All rows are made from the same 12 directions, up to rounding. Whole rows:
-2.87  0.19  3.27  1.28  -0.60  1.21  -1.99  1.15  -1.55  -3.06  1.29  -2.07  -1.72  -2.52  -0.16  -2.99  1.59
2.42  -2.25  -0.46  -1.25  2.17  0.43  1.28  0.74  -0.49  -1.30  0.51  0.57  0.29  -1.79  -2.57  0.65  0.42
-1.18  0.21  0.16  -0.59  1.47  -2.12  -1.74  0.62  0.47  0.02  -0.09  -1.38  0.41  0.34  -0.07  -2.57  1.76
0.34  -0.94  0.17  -0.31  2.93  1.06  1.49  0.49  -1.58  -1.14  2.29  -1.48  -0.18  0.14  -0.30  -0.06  -0.20
2.07  -2.60  0.69  1.83  1.13  5.55  4.24  0.46  2.98  -1.97  1.52  0.48  -4.39  -1.47  -0.36  -0.69  -0.71
0.73  -0.71  2.22  0.47  -1.95  -3.89  -3.03  0.16  1.73  3.95  -1.32  3.86  3.58  3.28  2.39  1.83  1.52
0.82  -0.79  -1.83  -1.54  -0.02  -1.72  1.90  -1.98  -0.68  -2.30  0.00  1.45  2.31  1.01  -1.89  1.21  -0.36
0.63  -1.15  1.21  1.32  1.14  -2.77  -1.19  -1.34  2.36  3.49  -1.25  2.02  0.22  2.36  -1.44  1.50  1.58
2.80  -0.73  2.11  0.44  -0.65  0.06  3.31  1.03  1.15  2.56  -3.37  0.73  -0.74  -2.68  -3.26  2.88  1.19
-1.88  -2.76  -0.40  -1.08  -1.39  -0.70  -1.30  -0.57  -2.80  1.14  -1.15  -0.78  -2.71  -1.81  -4.67  0.63  0.19
1.75  -0.36  -0.28  0.18  1.28  -0.90  -4.60  1.17  1.24  -1.96  -0.87  1.79  1.39  -3.23  -1.48  -0.28  1.38
2.49  -2.51  5.90  2.11  0.04  0.96  -2.93  3.74  -3.95  3.52  1.92  -0.77  -0.80  -1.75  1.21  1.83  -0.11
4.41  1.12  -2.01  -1.41  1.42  0.21  0.20  0.79  1.90  0.24  -0.11  1.26  1.37  -0.98  0.69  -1.12  -0.55
1.95  -0.74  0.64  -2.35  2.36  -0.26  0.14  3.16  -2.37  -0.98  2.08  0.28  4.43  -0.39  2.27  1.00  0.53
1.31  1.35  1.46  1.93  -0.70  1.57  -1.44  0.72  -0.81  0.12  0.36  -0.59  -0.93  -1.70  1.03  0.31  -1.18
1.87  4.29  0.34  0.00  2.94  1.70  -0.45  -0.15  0.80  2.27  2.23  1.49  1.96  1.09  2.95  0.37  -0.19

Rows cut short, each followed by the rest of it:
1.10  -0.79  4.37  -0.74  0.72  -3.81  -1.30  -0.45  -1.49  0.08  3.03  2.09  4.04  3.13  1.10 : -1.92  2.55
1.20  -2.44  1.04  0.16  1.69  -3.09  1.87  0.41  -0.32  -0.67  -0.81  -3.73  -1.72  -0.33  -3.25 : -2.92  1.26
-0.26  1.81  -3.23  -1.07  0.93  -3.40  -2.76  1.19  -0.03  -4.34  -2.71  -1.39  4.14  -2.47  -0.50 : 0.21  0.51
1.10  -0.51  2.20  3.05  -1.88  -2.83  -3.97  -0.82  -0.34  -1.66  -0.38  2.00  2.61  0.71  0.84 : 2.04  -0.33
-0.92  -3.35  0.55  1.71  0.16  3.95  -0.66  0.16  1.21  -1.72  1.72  2.80  -1.75  -0.34  0.38 : 2.26  -0.36
1.55  -0.95  -1.99  0.47  0.87  -2.27  -1.76  -1.23  -1.23  -0.83  0.21  1.49  3.15  1.78  0.03 : 3.75  -1.79
4.29  -1.35  3.67  1.62  2.16  -0.40  -1.24  1.13  -1.76  0.27  2.47  0.73  1.36  -0.35  0.21 : 0.94  0.01
1.06  1.07  -1.17  -1.45  -1.77  0.47  -1.42  -0.81  -3.66  2.03  0.19  0.31  -0.41  -1.38  -1.47 : 1.26  -2.09
0.06  2.79  1.63  1.75  4.28  -2.46  -4.40  -2.04  0.71  3.12  1.50  1.76  2.06  2.58  -0.09 : 1.09  1.67
2.14  3.56  3.82  0.82  2.29  0.90  -0.50  0.77  -2.67  0.77  2.25  0.38  2.70  -1.28  0.94 : 1.74  0.54
2.22  -0.50  0.79  -1.15  -1.51  -1.33  2.10  1.92  -0.52  -0.85  -1.23  -1.24  1.21  -1.31  0.31 : -1.31  0.24
-1.90  1.61  3.23  2.22  -1.01  -1.02  1.61  -1.15  1.19  -0.32  -0.92  0.44  1.07  1.44  0.53 : 1.20  1.61
-0.03  -0.43  -0.64  -1.11  -3.53  -1.65  0.86  -0.83  -1.98  -0.15  -1.55  -0.06  0.52  -0.18  -1.22 : 0.66  -1.02
5.44  -3.02  0.44  0.88  -2.37  1.79  -1.74  2.61  0.62  1.08  -0.04  3.01  0.30  -1.49  2.46 : 1.99  -2.31
-1.77  0.78  0.82  2.01  -0.62  0.73  -0.74  -0.49  1.06  1.39  -1.76  0.06  -1.66  -0.71  -0.91 : 1.92  0.37
-0.54  1.23  -2.15  1.03  -0.64  2.78  -2.99  0.74  1.52  -0.31  0.12  1.16  -0.36  -0.60  3.18 : 0.89  -1.78
-1.75  3.51  1.60  -0.11  -0.87  1.18  -0.81  0.46  -0.37  1.48  -1.25  -0.47  -0.76  -2.66  -0.74 : -0.39  1.41
-3.39  3.44  1.05  -2.29  -1.11  -1.83  -0.68  -1.77  -2.03  2.75  -0.78  -0.55  -0.15  -0.26  -2.63 : -1.86  2.25
0.03  -1.16  -0.11  -0.68  1.86  0.25  0.87  0.60  1.92  0.62  0.66  -0.12  -0.86  0.88  0.25 : -1.99  1.23
0.02  -2.44  -2.27  1.76  2.36  1.41  -1.28  1.96  3.33  0.75  -1.61  -1.86  -3.48  -1.05  -0.02 : -0.02  -0.42
-0.61  0.47  1.12  0.56  4.28  0.27  -2.39  -0.76  -1.85  -0.68  2.99  -0.18  0.30  -0.07  -1.45 : 0.16  0.94
-0.56  -0.73  -0.51  1.00  -4.44  -1.17  -2.18  -1.12  -1.42  -0.88  -2.09  0.13  -1.04  -1.32  -1.54 : 0.84  -1.54
0.15  0.69  -0.98  0.79  3.95  3.23  0.74  1.02  -2.09  0.03  2.16  -2.55  -1.19  -0.83  0.55 : 2.09  -1.85
-2.67  0.62  -0.57  1.33  2.01  0.86  -3.15  -0.53  1.96  -0.88  2.09  -0.40  -1.27  1.81  2.29 : -2.76  0.48
1.73  2.34  2.63  1.56  -3.88  0.08  0.11  0.02  1.53  0.53  -0.68  1.12  0.32  0.11  2.89 : -1.72  -0.28
0.19  0.49  -2.01  -0.13  -0.82  0.04  4.72  -1.29  2.61  3.00  -2.75  -0.99  -2.30  1.53  -0.95 : 0.56  -0.79
2.24  1.81  0.54  1.09  5.60  1.29  -0.92  -0.05  -0.54  -2.17  3.44  0.38  2.24  -0.25  0.64 : 1.01  0.00
1.83  1.49  1.80  2.10  -1.77  -0.67  1.08  -1.51  1.89  -1.82  -0.51  -0.22  -1.03  -0.22  -0.20 : -2.86  0.05
-0.46  0.85  1.90  0.47  -2.21  -0.31  -0.76  -0.05  -2.52  -1.93  0.51  1.06  2.62  -0.46  1.00 : 1.93  -0.34
-1.48  0.60  1.82  2.55  -1.86  -1.34  1.84  -2.75  1.13  -0.03  -2.05  -1.46  -3.08  0.29  -3.09 : -0.96  0.66
-2.26  -2.36  -0.24  0.00  0.73  -2.24  0.04  -0.48  -0.79  2.11  -0.76  -1.76  -1.30  1.99  -1.72 : 0.63  0.54
0.94  -0.70  -2.51  -3.77  0.58  1.93  3.97  1.40  1.09  -0.15  0.11  1.36  1.33  -0.22  0.79 : 0.05  0.20
3.47  -2.46  -2.81  -1.63  0.78  -0.59  -1.17  -1.08  1.71  2.13  0.18  2.93  -0.69  0.81  -1.71 : -0.47  -0.75
0.39  0.17  0.79  -0.88  0.24  2.49  2.42  3.10  -0.34  -0.81  1.16  -0.40  1.75  -0.36  3.89 : 0.62  -0.21
2.77  1.65  1.66  -0.04  3.24  1.54  -0.25  1.27  1.81  0.70  0.98  -0.19  -1.23  -2.54  -0.84 : -3.12  1.84
-0.67  -2.19  2.36  1.34  0.45  -0.03  -2.50  -0.54  -1.62  0.37  1.72  0.24  -1.75  0.01  -1.63 : -0.20  0.54
-1.95  -3.75  -0.61  -2.40  -0.57  -2.22  1.57  1.99  0.77  -1.28  -0.30  -0.96  1.25  2.02  1.48 : -2.35  1.66
1.59  -0.07  -0.23  2.19  2.16  -2.29  -1.23  -4.74  3.57  -2.73  0.78  1.83  -1.38  1.48  -3.80 : -3.20  1.12
-1.58  -4.46  2.58  1.48  -2.79  -0.70  0.02  1.56  -0.17  -2.80  -0.82  -1.61  -2.12  -1.04  -0.65 : -1.78  0.98
-0.10  -0.61  -1.66  -1.85  2.39  1.11  -2.65  1.81  1.85  4.54  -0.33  1.93  -0.28  -0.24  0.42 : 0.87  1.16
0.46  -0.35  1.63  -0.08  2.22  -0.05  -1.50  -1.21  1.67  0.76  1.88  3.29  0.59  1.05  -0.89 : -0.73  2.21
-2.75  1.30  0.98  1.47  -2.30  -1.95  -1.70  -1.16  0.37  1.30  -1.96  -2.39  -2.75  0.13  -1.06 : -2.68  0.68
-1.39  3.12  3.20  2.01  -0.33  -0.27  -2.21  -1.52  -2.54  2.34  1.66  -0.03  0.45  1.47  1.14 : 1.18  -0.22
0.33  -0.70  1.40  1.11  0.05  -1.28  1.20  0.20  0.51  -0.65  -1.52  -0.68  0.09  -0.66  -1.52 : 0.81  0.96
-1.18  0.60  -0.41  -1.66  -0.85  2.64  2.76  0.66  0.41  0.51  0.75  -0.34  -1.26  0.10  1.51 : -1.66  -0.03
-1.53  -4.12  0.93  3.07  0.51  -1.46  -2.01  0.21  3.17  0.94  -1.21  1.43  -0.54  2.61  0.63 : 2.56  0.98
-1.16  -3.14  -0.99  0.54  1.80  0.05  -1.03  -0.83  0.66  -0.88  0.67  0.98  -0.91  0.90  -1.68 : 1.24  0.32
-0.88  2.68  2.80  0.88  -0.56  0.48  0.56  -1.56  1.24  1.28  0.46  2.37  0.86  1.12  0.63 : 0.36  1.58
-0.56  0.35  -3.55  -0.26  0.62  1.04  0.51  -0.67  1.75  -1.03  -1.15  -0.47  -1.27  -0.52  -0.69 : 0.04  -1.00
3.49  -3.56  0.59  3.77  -1.07  2.13  1.53  -2.11  3.16  -0.49  0.58  2.29  -3.81  1.17  -0.78 : 0.75  -2.13
1.01  0.76  0.76  -2.61  -0.37  3.32  0.95  -0.56  -2.62  0.74  1.29  1.80  -1.70  -3.87  -3.91 : -0.20  0.46
-0.08  3.26  -1.05  -1.30  2.30  -0.80  -0.07  -0.37  0.23  -0.23  -0.62  -1.20  0.70  -1.51  -1.68 : -1.58  1.26
0.27  1.46  2.72  0.00  -0.45  0.39  0.79  1.25  -3.18  -1.35  1.13  -2.44  0.26  -1.94  0.21 : -1.39  0.15
0.79  2.86  -1.36  3.44  0.31  -0.43  -3.07  -0.80  2.31  -0.53  -1.73  -1.58  -1.39  -0.83  0.71 : -0.57  -1.47
0.02  -0.83  -0.47  -3.42  -1.86  -0.03  1.24  1.84  -0.87  1.35  -0.38  0.11  0.57  -0.53  0.69 : -1.63  0.57
-2.57  1.07  -1.05  -2.75  -0.96  0.22  3.50  0.47  -2.90  3.20  -3.93  -2.46  -1.58  -3.38  -5.11 : 3.12  0.76
-0.74  -0.50  -1.94  0.85  -2.91  -1.35  -1.38  0.62  2.65  -2.72  -2.63  1.01  1.89  0.26  2.41 : 0.64  -0.55
-3.44  3.83  1.82  -0.27  -1.08  -1.84  0.14  0.27  2.17  0.81  -3.60  -0.66  0.79  -1.52  -1.00 : -1.29  3.77
